There are 3 ways to turn a row about zero (a turn may also mirror it). The second row of each pair is the first, turned, with some noise. The first 18 pairs use one turn. New pairs use 2 turns, one after the other, and a turn may come again.
Some pairs, each with its turns in order after it:
[ 34   4  -3 -25  24]
[ 40  -3 -17  -4 -25]	K575

[ 13 -41  25  23 -49]
[-12  -6 -65  30  17]	K243

[49 43 13 26  2]
[  9  16 -17  -4 -66]	K243

[-35  28  39  48  42]
[11 15  6 67 50]	K813

[ 43 -49  16 -33  40]
[-68  34 -18 -13 -25]	K813

[42 31 12 47 14]
[ -7  16 -19  -8  69]	K813

[-18  44  45 -48  25]
[44 63 -4 38 12]	K575

[-33  38  42   5  33]
[ -1  40 -13  62  12]	K575

[ 32   9  23 -10  45]
[-31  28 -41  12  15]	K813

[  6   5 -47  45  32]
[-61  20  24 -18 -23]	K243

[ 33 -16  43 -42  44]
[ 47  30   0  16 -59]	K575

[ 13 -26 -46 -13 -39]
[ -6 -33  16 -51 -25]	K813

[-29  45 -25 -24  41]
[ 17  -2  60 -43  -7]	K243

[-48  -5 -16 -31  18]
[  6 -14  38 -22  41]	K243

[ 35  -9 -43 -12 -15]
[ 21 -36  -9 -43  -3]	K575

[ 23 -43 -10 -42  14]
[10 23 25 49 28]	K243

[  7  -9 -11  -2  22]
[ 11 -16   1  10 -14]	K575

[ 32  -8  18 -32 -48]
[ 19  35  -3 -54 -27]	K813

New pairs. What belongs after each?
[-12  42  -4  42  -5]
[-53  10 -14   8  22]	K813 K813

[ 36 -17  -2  44 -21]
[ 36 -27  41  11   0]	K813 K243

[  4 -15 -10  15  -8]
[ 1  0 24  0  0]	K575 K575

[ 10 -32 -46 -49  32]
[-24 -15  61 -21  39]	K813 K575

[-22 -10  -1  -6  40]
[-29 -11 -30  11 -19]	K575 K243

[-46 -13   1 -43 -11]
[ 27  17  32 -46  13]	K813 K813

[ 30  -9  13 -40  14]
[ 15  12 -18 -45   3]	K575 K813

[ 17  42 -47  -6   7]
[-48 -32   9 -11 -28]	K813 K813

[ -4 -23  17   0 -45]
[ 12 -50 -10   7  -3]	K243 K575

[-33 -30  18  35   5]
[-28 -15  37  27 -21]	K243 K813

[  5 -30 -43 -18   7]
[  0  18 -23  45   9]	K243 K575

[ 19 -49   8  35 -46]
[-52  18  27 -44  15]	K243 K243

[  0  39  42 -17   5]
[-10  40   4 -22 -33]	K813 K243

[ 20  -4 -39   2 -40]
[21  9 33 27 35]	K575 K243

[-22  -5  43  13 -17]
[ 16  27 -24  -3  37]	K813 K813

[ 23 -27 -35 -45  14]
[ 28 -28  34  -8 -49]	K813 K813

[35 29 13 -5 39]
[-21  49 -20 -19 -10]	K575 K243

[ 31 -25 -30  38  44]
[-19 -49  41 -13  33]	K813 K243

[-33  28  45  36 -27]
[-11 -29  33 -61 -11]	K575 K243

[-30 -38 -27  17  36]
[-48   6  33  25  -4]	K813 K575

[  2 -43 -41  -9 -32]
[-17  45   2   3 -53]	K575 K813

[-17 -27  35  43 -35]
[ 47  -4  15  50 -22]	K575 K813

[-31  10 -43  10  37]
[12 52 30 26  2]	K243 K575

[ 23  19  40 -23 -33]
[ 40  16 -33  -3  34]	K575 K575

[ 42 -40   9  40   3]
[ 15  12 -26  61 -23]	K813 K813

[ 36   6 -11  -7  39]
[42 25 10 -5 23]	K243 K813

[ 39  26   3  36 -30]
[ 25  12  56  24 -13]	K813 K243

[-39 -29  12   9 -38]
[-3 45 19 44  2]	K575 K575

[-50  39 -19   8  22]
[-56 -14  22   9 -30]	K575 K243

[-34 -17   8  15  -5]
[ -6 -39  -3  -5   0]	K575 K243

